The rows of each matrix lie in a flat space through zero, up to rounding. After each matrix: how many dimensions does the smallest such space have?

+0.79,-1.66,+0.74,-0.67,+1.09,-0.47,+0.14,-0.75,-1.82,+0.61
-1.66,-0.46,-0.04,-0.84,-0.02,-0.71,-1.24,+0.91,+2.02,-0.52
+0.74,-0.04,+4.41,-0.12,-1.16,-0.63,+1.51,-3.65,+0.25,+0.58
-0.67,-0.84,-0.12,+4.14,-2.52,-4.01,-2.20,+0.11,-0.70,+3.54
+1.09,-0.02,-1.16,-2.52,+6.38,+3.61,-1.72,-3.86,-1.75,-0.64
-0.47,-0.71,-0.63,-4.01,+3.61,+1.16,-1.15,-2.41,+0.07,-2.00
+0.14,-1.24,+1.51,-2.20,-1.72,-1.15,+2.28,+0.83,-0.13,-1.44
-0.75,+0.91,-3.65,+0.11,-3.86,-2.41,+0.83,+2.99,-0.12,-1.56
-1.82,+2.02,+0.25,-0.70,-1.75,+0.07,-0.13,-0.12,+3.71,-1.76
+0.61,-0.52,+0.58,+3.54,-0.64,-2.00,-1.44,-1.56,-1.76,+3.37

6

-7.65,-0.02,-0.56,-3.13,-3.42,+4.72,+0.71,+2.36,-0.98,-7.19
-0.02,-0.04,+1.00,-1.09,-2.25,-1.35,+3.90,+0.38,+1.11,+0.93
-0.56,+1.00,-0.29,+0.58,-0.35,+2.96,-1.62,+1.92,-1.14,-2.55
-3.13,-1.09,+0.58,-1.69,-0.40,-0.25,+0.60,+0.77,-0.72,-1.97
-3.42,-2.25,-0.35,-0.40,+4.48,-0.24,-5.76,-0.23,-2.92,-2.66
+4.72,-1.35,+2.96,-0.25,-0.24,-7.65,+6.09,-0.96,+1.91,+7.02
+0.71,+3.90,-1.62,+0.60,-5.76,+6.09,+3.04,+1.31,+2.22,-2.04
+2.36,+0.38,+1.92,+0.77,-0.23,-0.96,+1.31,+2.74,-0.94,+0.75
-0.98,+1.11,-1.14,-0.72,-2.92,+1.91,+2.22,-0.94,+1.86,-0.56
-7.19,+0.93,-2.55,-1.97,-2.66,+7.02,-2.04,+0.75,-0.56,-7.51

4

-1.02,-1.18,-0.21,+0.00,-1.06,-2.68,+0.58,+0.65,+0.22,+0.95
-1.18,+0.22,+0.63,-1.58,-2.21,-4.37,-0.62,+0.59,+0.30,-0.22
-0.21,+0.63,+0.44,-0.87,-0.76,-1.24,-0.59,+0.04,+0.07,-0.53
+0.00,-1.58,-0.87,+1.55,+0.97,+1.23,+1.27,+0.17,-0.04,+1.31
-1.06,-2.21,-0.76,+0.97,-0.49,-2.02,+1.39,+0.78,+0.20,+1.80
-2.68,-4.37,-1.24,+1.23,-2.02,-6.11,+2.53,+1.85,+0.55,+3.53
+0.58,-0.62,-0.59,+1.27,+1.39,+2.53,+0.72,-0.23,-0.16,+0.53
+0.65,+0.59,+0.04,+0.17,+0.78,+1.85,-0.23,-0.40,-0.14,-0.46
+0.22,+0.30,+0.07,-0.04,+0.20,+0.55,-0.16,-0.14,-0.05,-0.24
+0.95,-0.22,-0.53,+1.31,+1.80,+3.53,+0.53,-0.46,-0.24,+0.22

2

+0.84,+0.16,-0.59,-1.12,+0.62,-0.11,-2.42,+0.62,+0.83,+0.96
+0.16,+1.85,+0.63,+1.92,-1.44,+1.36,-1.10,+1.54,-1.27,-1.93
-0.59,+0.63,+3.65,-0.96,+0.24,-4.62,-0.27,-3.26,+0.82,+0.14
-1.12,+1.92,-0.96,+3.85,-1.88,+1.15,+1.61,-0.91,+0.77,-1.19
+0.62,-1.44,+0.24,-1.88,+1.86,-0.80,-1.48,+0.48,+0.62,+0.59
-0.11,+1.36,-4.62,+1.15,-0.80,+5.17,-1.35,+4.18,+0.70,-1.38
-2.42,-1.10,-0.27,+1.61,-1.48,-1.35,+7.86,-4.92,+0.04,+1.30
+0.62,+1.54,-3.26,-0.91,+0.48,+4.18,-4.92,+5.74,+0.95,-2.14
+0.83,-1.27,+0.82,+0.77,+0.62,+0.70,+0.04,+0.95,-1.54,-0.47
+0.96,-1.93,+0.14,-1.19,+0.59,-1.38,+1.30,-2.14,-0.47,+3.24

6

-1.59,+3.77,+0.71,-1.39,+2.17,+0.89,-2.62,+2.23,-0.26,-0.22
+3.77,+1.73,-3.53,+4.53,-3.68,+6.26,-1.65,+3.06,+5.06,+0.95
+0.71,-3.53,+0.00,+0.41,-1.23,-1.84,+2.53,-2.44,-0.65,+0.03
-1.39,+4.53,+0.41,-1.08,+2.07,+1.74,-3.20,+2.91,+0.28,-0.15
+2.17,-3.68,-1.23,+2.07,-2.77,-0.06,+2.49,-1.89,+0.98,+0.36
+0.89,+6.26,-1.84,+1.74,-0.06,+6.06,-4.70,+5.30,+3.62,+0.45
-2.62,-1.65,+2.53,-3.20,+2.49,-4.70,+1.48,-2.48,-3.70,-0.68
+2.23,+3.06,-2.44,+2.91,-1.89,+5.30,-2.48,+3.41,+3.84,+0.64
-0.26,+5.06,-0.65,+0.28,+0.98,+3.62,-3.70,+3.84,+1.79,+0.14
-0.22,+0.95,+0.03,-0.15,+0.36,+0.45,-0.68,+0.64,+0.14,-0.02

2
